The same things were measured in two ways. Each way mixes the same 11 hidden numbers, adds some noise and spreads widely along 6 directions of its own, which tell nothing about the thing.
In the rows, zero is written as 128.
Some things both ways: the first way, then the second way.
[142  61 162 161 114  69 116 121 134  61 138 174 167  81 158 148 140 175
 101  91  86  91 128 188 125 113 158]
[169 171 128  88 115 140  94  98 181  78 174 162  98 158 137 105 114 140
 123 157 123 119 128 149 154 108]

[155 109 107 136 146  70 148 124 143  87 143 123 165  91 159 134 140 152
 126 191 147 151 101 135 130  84 193]
[135 143 116 128 112 124 106 137 107 134 110 144  97 147 168 125 110 136
 121 131 120  88 116 132 117 113]

[147 123 110 119 131 118 128 150 149 105 104 113 156 115 178  64 121 122
 159 148 104 145 134 130  75 148 178]
[126 149 133 104 140 155 121 139 176 115 155 152 123 133  93 139 140 131
 112 171 110 146 143 135  94 126]

[133 180  85 111  62 158 149 147  73  95 125 183 104 134  63 122 149 149
 108  65  94 134 199 146 108 114 149]
[ 92 114 132 167 152 113 162 156 146 139 147  99 126 119  98 135 141 124
 147 125 152 173 146  50 101 125]

[138 109 140 151 149 147 111 110 122  73 147 112 168 105 101  99 183 187
 130 135 127 141 136 125 136 127 161]
[ 95  70 115 177 108 125 168 124 185  74 147 154 170 167  97 112 161 174
 121  91 130 170 105  93  97 115]

[127  99  98 120 139 120 146 110  82  88 141 120 104 121 134 137 126 178
  93 161 139 114 136 147 127 117 172]
[119 115 147 161 134 108 114 160 133 121 155 110 116 147 131 116 130 101
 159 140 147 154 157  98 104 138]

[143 130 146 153 128  92 102 134 156 121 135 145 169 112 152 100 114 135
 140 124  81 123 138  95  92 108 143]
[125 140 143  79 108 111 166 104 115 100 135 144 107 128  73  79 133 143
  86 150 129 155 138 144 128 143]

[132  73 145 134  81  57 129 117  68 121 117 130 157  98 172 120 107 134
  90 149 145 130 144 173 142 129 163]
[111 146 115 133 175 166 146 135 155 139 119 146 145 113  82  99 153 140
 127  94 128 138 109 113 166 106]

[177 137 129 148 112 132  98 159 191  89 139 145 143 156 139 101 137 115
 171  90  87 138 182 100  25  74 190]
[143 164 169  69 124 117 139 118 136 100 147 168 132 114  80 123 144 129
 105 169  87 135 152 129 137 129]

[156  75 121 142  82  39 129 134 105 115 138 141 150 121 164 129  97 138
  66 167 150 141 138 142  77  85 173]
[118 146 132  95 152 135 131 161 148 132 136 167 136 149  92 118 164 133
 102 126 128 147 104 144 135 159]

[127  93 128 108 112  53 149 132  84 102 101 139 169  90 150 147 129 152
  93 182 141 139 111 174 137 117 145]
[131 120 127 166 127  97  98 135 130 112 163 109  81 159 125 138 137  79
 130 199 154 172 119  79  51 148]

[145 172 110 110  66  82 123 152 156  94  93 168 171 118 121 111 130  81
 124 100 103 152 171 144 100 105 159]
[128 136 100 166 120 138 164 120  57 160 111  93  76 109 151 138  77 113
 146 154 144 107 161  64  99  97]

[ 79  65 159 114 127 112  82  59 124 107 122 114 126 112 109 153  96 143
 135 142 118 101  81 138 139 120 154]
[148 162  99 141 123  92 136 146 102 118 123 137 122 144 134 162 124  75
 100 180 126 126 115 114  99 166]

[121  95  97 113  94 117 159  90 120 130 121 109 103 107  68 130  92 163
 141 159 184 117 103 117 124  81 191]
[ 91  88  63 173 153 124 155 210 103 170  98 135 155 140 157 164 201 136
  92  86 133 147  69  66  95 121]

[ 99  89 131 120 139 120 116  97 124 125 121 124 134 102 151 118  87 148
 131 130 108  88 101 155 118 135 158]
[120 114 100 124 111 140 167 126 125 107 145 102 119 114 123 107 115 133
 123 132 132 155 164 142 115 108]

[136 116  92 108  97 146 172 127  95 123 120 134 104 125  83 130 105 168
 124 147 140 102 155 108 123 115 130]
[163 154 135 137 146 116  84 130 131 124 136 151  85 136 136 121 137  86
 131 156 137 125 112 136 147 133]

[139 150  73  85 138 152 182 163 116  69  96  91 125 108 117  55 124 150
 167 152 142 119 149  93 145 222 131]
[152 178 124  75 125 162 151 104 123 114 157 135 117 123  88  98  74 139
 119 186 129  92 173 122 134 112]

[121 135 100 111 130 149 153 133 110 117 137 111 128 100  88  89 101 165
 170 123 151 115 111  98 135 161 158]
[122 154 116  69 134 130 179 107 136 118 149 143 123 109  87 113 107 147
 102 138 119 144 131 132 131 126]

[133  92 151 156  92  85 101 107 126  82 149 155 150 108 144 136 129 129
 111  82  89 102 158 149 129 114 164]
[145 166 160 110 124 109 139 101 102  99 159 139 101 133 106 108 103  97
 133 176 114 146 165 112 102 138]

[146  56 117 137  54  57 154 113  86 140 133 131 110 111 140 134  72 142
 111 155 167 122 132 134 101  78 194]
[ 98 120 133 126 151 114 137 152  93 142 140 118 123 121 128 103 115 105
 139 123 120 147 144  89  72 113]

[160  57 149 150  93  53 141 141  91 143 121 134 134 137 176 140 114 159
 114 178 104 128 151 112  39  54 155]
[132 136 151  72 134 146 102 115 227  75 139 193 138 150  69  51 160 178
  92  97 110 146 126 192 189  93]

[ 98  93  92 110  94 116 166  98  70 122 142 133 113 101 118 145 103 140
 119 135 121  93 119 146 146 135 152]
[ 90 106 141 136 109 139 183 111 150  92 167  88 127 121  77  94 121 147
 139 146 129 191 192 104  65 116]

[167  89 139 140 118  94 151 154  91 139 147 100 147 106 191  94  88 138
 189 170 144 134 137  90 130 142 170]
[141  79 159 151 128  95  73 134 109 131 125 161  82 122 193 156  85 103
 168 119 100 100 118 133  88  86]

[137 160 121 147 120 144  77 103 200 103 135 148 134 125 110  83 100 122
 138  92  84 125 145  98 106 102 170]
[ 96 142 133 151 128 142 174 111 123 118 153  98 106 131 113 120 142 144
 153 131 140 174 151  78 100 133]

[193 146 122 131 100 130 133 194 121 124 135 173 138 142 116 116 102 171
 135 129 133 149 172 106  61  81 143]
[112  60 139 166 114  70 109 152 142 119 150 120 101 129 162 157 145 125
 154 115 141 164 102  93  99 128]

[168 111 124 126  73 114 146 162 138 125 112 178 153 121 168 119  81 114
 123 116  86 101 179 138  99 129 111]
[104  60 160 196  94 135 135  97 128  93 178  55  90 108 125 100 125 133
 194 170 143 168 185  76  62  92]

[114 121 135 123 154 104  99 110 147 120 126 102 140 115 139  96  94 136
 163 166 113 129  93  78 108 129 157]
[122 102 113 145 105 112 138 151 143 117 140 146 108 163 152 163 134 135
 118 127 135 158 122 127  84 141]

Other things, the second way, with their names:
J_292: [141 125 134 132 105 107 143 115  88 101 131 120 126 123 128  91  77 110
 150 132 138 104 157 143 145 124]
J_504: [120 198  84  91 161 129 173 167  73 179 103 110 126 106 113 123 113 108
 103 140 141  91 125  87 150 144]
J_367: [105  56 134 126 104  85 149 140 209  60 177 164 143 181 125 132 174 158
 105  84 121 238 122 129  82 123]
J_11: [159 173 114  65 131 114 132 137 159 126 149 177 103 147 106 172 116 124
  90 181 138 120  91 150 141 175]
J_193: [129 119 111  85 124  86 135 202 144 130 145 162 136 160 112 171 161 121
  75 157 134 151  98 129  96 182]
J_219: [105 173 114  76 152 124 170 128 155 117 138 129 153 117  79  88  93 127
 120 115 124 134 143 151 140 136]
J_356: [146 203  96 132 119 132 103 113  81 127  95 119  92 130 190  93  43  96
 138 138 109  53 153 162 125  87]
J_205: [103  39  95 145  93  95 179 172 149  95 112 163 166 142  98 151 206 153
  56 108 124 180  89 135  99 134]
J_848: [162 120 145 167 137 139 107 134 129 129 171 116  70 119 127 183 188  80
 145 210 138 184 138  69 105 141]
J_399: [146 113 129 161 118 115 120 150  85 138 111 141 108 109 191 170  95  98
 167 102 107  97 148 144 136 111]
J_269: [ 93 114 158 142 154 109 126  91 182 106 147 118 106 106  80  68 129 146
 158  97 146 160  94 107 145 115]
J_24: [151 139 121 125 115 146 132 129 136 117 136 146 118 122 137 154 111 122
 138 151 112 105 147 148 129 116]
J_321: [167 137 110  97 138 135 115 107 118 128 132 162  90 108 172 121  64 114
 139  92 130 105 137 174 184  82]
J_779: [101  77 148 139 147 164 126 108 202 101 179 109 113 117  94  92 146 155
 167 108 133 202 160 150 111  97]
J_111: [136 130 120 129 153 149  93 138 167 133 154 153  87 137 169 169 146 130
 152 116 128 140  82 148 137 136]
J_552: [104 132  89 177 115 168 136 130 133 125 106 126 127 139 164 133 137 157
 146 111 109  97 115 129 105 100]
J_726: [158 151 138 105 121 105 152 150 124 136 145 180 111 147 134 190  96 127
 125 135 138 118 126  95 151 161]
J_969: [ 88 123 146 162 123  87 125 132 219  92 157 158 118 154 101 202 194 125
 125 159 109 203  70  99  44 182]
J_581: [157 130 120  81  96 141 144 119 158  73 174 192 128 178 129 142  98 136
  95 156 103 159 161 185  88 126]
J_645: [117 104 121 147 135 147 160 144 114 146 112 139 111 109 115 144 159 127
 123 101 129 171 141 135 137 125]
J_926: [111 129 147  46 142 131 171 154 117 141 148 143 137  88  51 118 178 158
  95 147 122 142 114 122 154 154]
J_404: [139 129 115 143 129 123 101 158 166 116 126 168 129 156 161 159 167 139
 124 107 121 120  85 130 155 130]
J_803: [ 94 101  56 133  83  91 228 154  68 106 128  88 139 146 114 129 119 111
  69 160 148 181 146 113  29 165]
J_485: [131  92 138  87  95 127 173 136  96 109 139 153 132 141 124 114  62 144
 120 108 118 137 203 180 101 111]
J_719: [ 74  86 152 114 106 109 167 200 123 113 112 191 214 162  99 146 155 153
 112  89  75 137 138 171  57 164]
J_739: [ 87  73 160 143 110 155 185 113 177  95 184 106 132 122  80 106 144 205
 167 107 140 184 180  84 113 108]
J_288: [109 125 114 104 109 125 165 141 127 119 109 149 131 105 111 156 128 131
 100 131 100 134 132 184 100 145]
J_57: [100  84 110 156 135 108 140 158 148 136 137 135 122 149 116 140 131 138
 123 120 159 151  89  93  83 142]
J_54: [123 116 113  94 111  87 161 151 147 100 143 153 142 154  82 124 113 129
  85 145 143 141 117 143 104 166]
J_822: [111 106 111 134 112 143 154 117 175  92 157 136 125 159 133 110 109 157
 137 100 138 161 143 152 111 115]
J_185: [107  80 126 149  67 104 160 134 154 102 132 141 104 141 168 200  95 173
 141 117 122 126 125 138  80 143]
J_313: [141 137 115 145 137 116 105 130 137 139 111 146  81 124 137 137 156 127
 126 125 148 121  77 119 170 131]
J_361: [160 105 116 120 129 160 141 110 135 130 143 134 112 112 132  94  40 167
 166 101 166  63 162 107 208  52]
J_299: [112 130 115 116 137 129 133 173 140 128 132 143 136 142 142 134 177 135
 108 102 116 161 123 147 129 142]
J_701: [106 126 159 125 156  87 128 164 130 135 144 115 124 111  62 127 178  87
 116 185 135 165 116  84  97 175]
J_887: [129 102  91 141  81 109 146 145  94 113 113 147 112 154 204 165  81 125
 116 112 110 121 152 171  71 111]
J_390: [167 100 144 126 130  97 102 133  34 168 117 114  58  88 150 120  49  69
 146 178 162  66 154 111 124 100]
J_598: [107 182 120  88 120 148 183  98 158  79 114 165 159 131  86  99 129 168
 104 101  86 126 120 174 151 132]
J_568: [ 97 123 112 159 103 115 140 145 136  98 148 100 119 164 132 119 180 132
 108 171 116 177 141  83  34 124]
J_30: [126 112 119 137 120 154 116 139 164 126 130 143 112 136 157 130 117 156
 144 106 117 115 145 139 132  85]
J_777: [140 161 156 107 115 120 144 117 123 100 142 136 124 122 110 119 137 122
 139 140 114 134 149 142 156 155]
J_774: [134  68  94 171 120 114 127 164 112 150 107 132 110 128 165 147 117 127
 134  94 162 101 103 119 143 105]
J_362: [113 181 117 139 151 127 145 113  88 155  71 133 104  98  97 104 103 118
 117 140 124  67  90  98 136 125]
J_947: [147 162 131 114 153 152 110 131 104 144 123 137  98 109 130 114 147 111
 125 149 121 121 135 121 157 111]
J_742: [101 115 140 133 115 133 152 107  99 125 142  89  91 108 115  91 100 140
 150 154 133 134 168  93  73 101]
J_924: [113 175 161 126 167 103 133 134 156 114 148 146 131 132  71 124 162 100
 138 140 129 169 100 115 131 194]
J_541: [138  58 114 158  81  61 129 185 125  81 157 135 143 177 153 155 160 102
 102 159 129 170 140 104  55 138]
J_835: [118  69 122 183 101 103 148 131 124 110 137 118 114 130 127 151 121 126
 142 139 144 147 129  87  85 118]
J_312: [122  54 111 156  87 138 192 166  64 118 128 110 163 119 127 124 131 136
 123 119 120 147 215 113  95  88]
J_744: [131 115 142 133 117 123 134 113 145 114 138 110 114 100 118  88  75 151
 163 125 143  88 161  96 159  75]
J_512: [161 120 113 112 174 143 133 132 131 156 134 158  87 113 118 120 107 108
 127  93 169 152 121 155 204 114]
J_136: [131  87 138 187 141 146  69 120 154 129 154 120  74 148 179 109 118 143
 183 109 155 125 118  80 124  67]
J_100: [117 127 130 124 141 136 155  92 109 134 146  99  75  94  94 109  98 105
 136 157 137 162 154 119  98 116]
J_163: [123  69 102 178 111 170 110 155 103 150 114 124  97 140 226 145  97 166
 174  61 131  93 154 134 130  60]
J_736: [105  95 105 166 151 167 141 132 185 140 154 138 114 141 153 146 106 180
 179  60 157 136 109 102 144  98]
J_950: [105 100 115 175 144 124 151 148  87 160 100 109 122 106 123 111 127 136
 141 104 148 107 112  51 128  94]
J_565: [105 133 114 134 136 105 126 149 139 135 124 128 100 124 140 144 159 126
 117 122 122 158  92 114 101 135]
J_727: [100 113 116 120 130 124 192 123  39 125 114 112 137 107 105  70 147 116
 110 117 110 154 143 112  90 110]
J_314: [133 117 132 133 144 123 148 156 116 130 136 117 144 105  76 115 154 112
 117 163 141 133 133  83 144 123]
J_936: [113  82 103 160 106  87 115 189  95 144  78 175 116 167 185 176 148 114
  95  89 123 124  86 162  84 149]
J_366: [150 151 169 126 122 117 118  97 138  96 167 143  85 135 129 129  96 104
 164 157 127 151 157 134 116 144]
J_738: [151 165 115 108 144 148 117 137 150 125 139 159  97 138 142 145 161 111
 110 129 116 166 132 172 155 140]
J_764: [142 131  73 100 119 140 172 145  96 142 110 140 115 113 163 140  84 144
 115  95 138  96 137 158 170 104]
J_189: [129 133 112 122 118 108 128 167  89 143  97 137 129 135 143 114  86 106
 114 129 118  84 154 140 104 112]
J_918: [142 104  86  99  86 127 197 155  59 135  71 173 148 113 127 134 115 158
  63  96 114  84 138 140 161  92]
J_239: [141 138 102  77 178 156 110 153 151 157 116 177 126 103 147 124  96 134
 125  74 104  99 121 167 179  69]
J_539: [ 98  91 133 181 107 121 145 153 119 115 138 138 128 158 162 171 152 143
 159 102 119 158 126 106  74 150]
J_449: [111 148 149  63 127 146 161  86 193  79 176 146 132 105  65 114 123 160
 128 154  94 158 140 161 116 134]
J_651: [ 98 109 115 189 129  95 148 172  46 173  81 110 111  90 160 186 129  89
 148 140 110 106 115  59  58 127]
J_550: [137  99 139 138 122 114  81 150 125 126 113 159 107 138 136 127 121 106
 119 150 104 113 131 151  78 105]
J_276: [110  75 102 157 112 139 168 176  96 141 106 134 162 126 112 139 135 142
 116 127 128 107 138 115  97 114]
J_740: [106 116  98 147 118 126 126 172 112 127  94 154 144 157 167 126 147 134
 115  87 106 117 107 170 101 126]
J_499: [174 191 135  41 126 158 156  63 107  91 138 165 111 111  66  55  33 126
 109 165 121  82 174 188 173 106]
J_775: [139 142 146  94 135  97 133 160 133 117 155 142 141 126  80 135 154 100
 108 186 124 144 135 115 127 161]
J_203: [126 134 164  82 111  96 128 106 100 103 107 141 113 101  80  74  85 114
 115 159 117  96 136 183 120 138]
J_61: [118 146 149 137 154 126 147  96 105 145 147  77  78  78  91 108  80  86
 173 170 153 140 163  95 111 128]
J_542: [129 118 102  78 127 135 162 153  67 160  86 156 120 112 116  88 120 157
  68 108 124  95 131 118 154  77]
J_641: [ 84  76 103 138 100 152 219 131 150  87 145 129 160 132 110 138 152 172
 126  75 118 212 167 166  97 134]
J_849: [126 155 134 100 128 111 136 131 125 125 117 146 118 121  91 107 112 123
  98 156 117 112 133 128 111 123]
J_893: [115 132 141  80 143 104 131 134 128  92 157 139 149 138  86  53 138 107
  99 148 102 167 142 134  76 116]
J_531: [165 178 140  68 121 123 133  69 125  98 153 138  78 128  89  69  59 117
 111 179 144 113 156 138 144 111]
J_267: [163 145 109 113 132 135 104 143 143 132 128 167 105 135 163 155 102 122
 129 122 120 100 127 159 160 109]
J_370: [121 124 135 136 141 110 144 147 101 138 126 121 117 115  71 112 136  98
 116 174 153 133 125  94 116 155]
J_341: [103 134 140 111 136  97 145 138 128 138 115 110  98  79  90 129 124 103
 113 156 116 156 146 116 102 128]
J_956: [ 82 101 140 170  89  97 160 138 100 107 116 138 128 154 132 141 145 144
 126 130 101 152 124  92  32 142]
J_520: [128 169 162  98 154 131 143 150 191 118 147 184 167 129  38 164 173 137
 116 172 113 129 102  98 153 173]
J_247: [136 148 106 129 154 100 155 157  54 164 100 100 118  85  82 123 124  60
 111 184 150 113 124  93 134 149]
J_625: [126  87 153 136 103 108 115 141 162  85 181 133 124 150 110 139 163 118
 128 177 128 178 144 118  73 144]
J_148: [110  36 105 192  91 127 148 184 142 109  86 188 183 155 165 154 182 196
 124  40 111 105  86 119 146  88]
J_431: [117  81 151 166  97 126 123 125 172  72 149 170 137 165 171 129 134 164
 173  53 105 156 134 167 130 114]
J_325: [119 129 108 107 149 201 184  92 155 127 126 147 132  98  59  78 125 177
 109 100 130 144 160 130 175  67]
J_232: [111  72 126 145 103 125 154 146 165  89 170 154 139 149 120 179 183 145
 119 146 106 191 116 113  59 140]
J_877: [150 120 126 128 156 112  82 144 149 139 131 157 103 125 142 121 109 113
 133 127 135  96  90 117 151  95]
J_452: [ 74  95 107 162 103 101 182 129 132  85 171  86 136 154 122 126 157 138
 124 154 128 207 135  54   7 140]

Some of these things the first way, each followed by its name:
[127  63 141 117 130  53 108 121 121 113 127 111 141 129 179 149  90 129
 123 181 144 130  97 142  68  86 191]
J_267
[143 132  99 112 142 150 129 102 209 123  90 106 109 132 105  96  98 141
 188 186 121 138 107  77  75  62 183]
J_568
[105 132 120 122 157 197 122 100 124 103 144 103 127 112  81  93 127 168
 187 117 104  99 120  81 154 171 129]
J_835
[118 141 109 108 166 149 114 127 142 109 127 104 127 115 123  80  90 154
 158 133 133 114 110 104 113 157 165]
J_764
[149 143  79  96  81 150 159 143 110 129  98 115  83 159  92  93 102 133
 156 166 124 142 174  68  69 105 149]
J_189
[ 95 103 106 119 118 134 114  98 119 156 143 105  97 155  63 120  83 169
 115 119 148  94 116  84  22  77 174]
J_512
[146 118 101 120 116 135 131 127 117 102 159 139 116 139 124 148  95 140
 110 142 138 108 154 116 123 112 146]
J_777
[125  86 142 142 133  78 101 108 126 119 138 109 158 103 130 101 110 165
 127 172 139 148  81 101  95 111 171]
J_57
[157 120 130 133  54  99 140 142 113  95 110 191 158  85 108 120 117 149
 104  92 117 129 159 175 154 122 140]
J_452
[156 136  50 129  99 186 185 137 134 112 172 156 120 105  55 108 105 190
 113 105 173 106 134 130 115 117 167]
J_111
[156  85 170 153 108  84  83 129 145 100 127 158 151 121 165 122  98 142
 124 123  94 123 142 133  97  99 153]
J_404
[203  98 100 155   6  76 142 171  78 121 160 159 139 158 169  98 107  92
  74 138 123 166 230 101  60 110 151]
J_719
[140  92 188 151 133  72  38 110 123 120 130 127 160 122 204  93  72 129
 106 161 108 152 129 128 125 130 155]
J_924
[146 102 120 123 185  98 107 124 121  91 165  92 165 123 203 136 126 135
 112 192 176 152 113 173 116 102 220]
J_399
[119 108 118  90 106  75 105 108 139 125  92 109  93 134 123 120  42 122
 137 183 162 141  96 102  91  91 186]
J_504
[ 87  88 165 170 116  70  60  67 143 134 164 150 174 103 192 129 107  94
 101  71  51  89 122 169 101 100 181]
J_645
[166 142  95 106  90 129 143 139 162 123  95 135 152 123 135  91  96 105
 134 183 136 156 150 113 119 114 142]
J_552
[112 102 119 134 116 146 131 105 107 109 152 147 123 114  79 140 125 179
 124  99 108  90 126 124 112 112 143]
J_774
[140  93 122 137 125  91 124 135 118  59 155 158 192  95 187 143 159 132
  82 108 114 126 138 222 122 134 180]
J_24
[156  97 158 166 129 127  99 122 112 130 163 152 162 105 130 121 120 193
 125 136 121 142 121 134 112  81 162]
J_269
[149 147 124 144 114 150 117 124 108  89 150 155 173  95 137  98 152 143
 117 109 105 144 164 162 177 149 148]
J_598
[139 113 155 145 103  63 126 153 100  77 121 173 190  84 152 121 157 153
 108  94  81 121 151 165 130 144 129]
J_531
[145 125 152 122  93  19  76 160 120  77 139 137 150 145 145 136 100  93
 123 131 126 155 143  81  80 115 161]
J_726
[158 124 119 140  69  98 114 127 130 114 146 151 135 127 134 107  80 106
 117 126 115 129 171  91 133 122 140]
J_539
[ 96 101 123 127 113  89 150  99  91  94 165 126 149 100 109 174 149 128
 146  98 112  85 126 128 149 120 162]
J_918
[138 112 102 101 113 103 173 151  48 119 131 132 130 106 148 134 100 159
 116 173 148 126 135 142 148 149 137]
J_701
[126  89 134 138 144  65 115 137  99  72 148 143 160  91 163 127 136 176
  97 128 115 128  99 169 105 134 177]
J_193
[132  87 163 149  68  66 116 109  99 112 126 158 151  94 142 133 107 132
 123 105 103 113 148 143 152 114 148]
J_950
[153 127  84 134  53 117 154 145  99  99 155 174 134 111  65 114 118 164
  80  88 151 130 159 135 102 119 157]
J_736
[132 108 113 120  85  93 118 115 140 131 130 140 132 142 117 148 101 114
 126 148 124 137 126 114  55  57 177]
J_887
[136 124 124 123 146 103 134 130 108 102 126 108 155 106 158 104 144 146
 162 172 118 153 118 117 121 125 174]
J_849
[164 134  82 120  96  95 170 169  98 105 153 140 128 125 136 119  98 135
 115 144 145 124 162  94 109 134 145]
J_739
[163 129 123 130  92 110 151 193  83  56 120 159 146 114 122  90 152 168
 112  68 105 108 203 134 108 186 119]
J_361
[139 112 125 144 132 150 115 139 118  53 153 166 144 112 132 116 161 178
 109  61  83 102 162 182 103 145 163]
J_775
[143  91 114 147 150 135 137 135 121  84 186 142 187  78 162 118 148 171
 128 109 137 123  99 196 128 145 193]
J_449
[138 118 141 153 126 158 100 123 138 131 139 125 100 148  80  92 111 190
 170 101 101 115 146  64  43  77 169]
J_367
[107 129 116 114 162 132 110 111 126 146 145 114 136 124 155 130 111 130
 178 160 108 144  85 129  79  80 201]
J_341
[152 168  98 149  95 145 130 134 132 127 148 158 151 126  98  92 145 144
 118 117  93 149 172  96  90  89 146]
J_936
[154 173 104 146 117 172 123 137 163 114 145 177 150 104  96  91 135 164
 140  81  95 139 147 141 102  88 172]
J_565
[146  88 125 144  82  58 127 136  93  96 141 177 179 106 147 149 146 156
  43 128 126 142 143 198  88  84 162]
J_822
[116 141  96 128 152 171 112 120 171  67 164 137 143 116  54 105 154 180
 149  86 113 122  95 107  73 127 173]
J_11
[121 120 137 157 116 183 101 110 157 111 157 162 161 132  64 126 172 174
 143  56  70 102 147 126  52  77 153]
J_205
[162  45 158 150  69  52 112 122  78 139 152 136 127 136 181 153  52 126
  93 172 140 113 159 104 119  99 137]
J_431
[133  93 119 106  83  69 129 103 120 139 143 122 140 123 143 172  80  84
 156 183 167 153  99 131 118  60 203]
J_651
[180  98 137 154  95  84 111 175 134 120 116 141 159 131 192  68 119 145
 121 110 130 160 167 171   5  82 223]
J_239
[125 104 107 143 173 130 141 122 134  83 175 117 155 103 135 127 156 176
 140 116 122 100 108 142  95 117 192]
J_390
[115 129  94 144 125 155 157  69 113 103 182 113 129  81  87 127 141 147
 176 137 118 112 110  84 217 133 164]
J_956
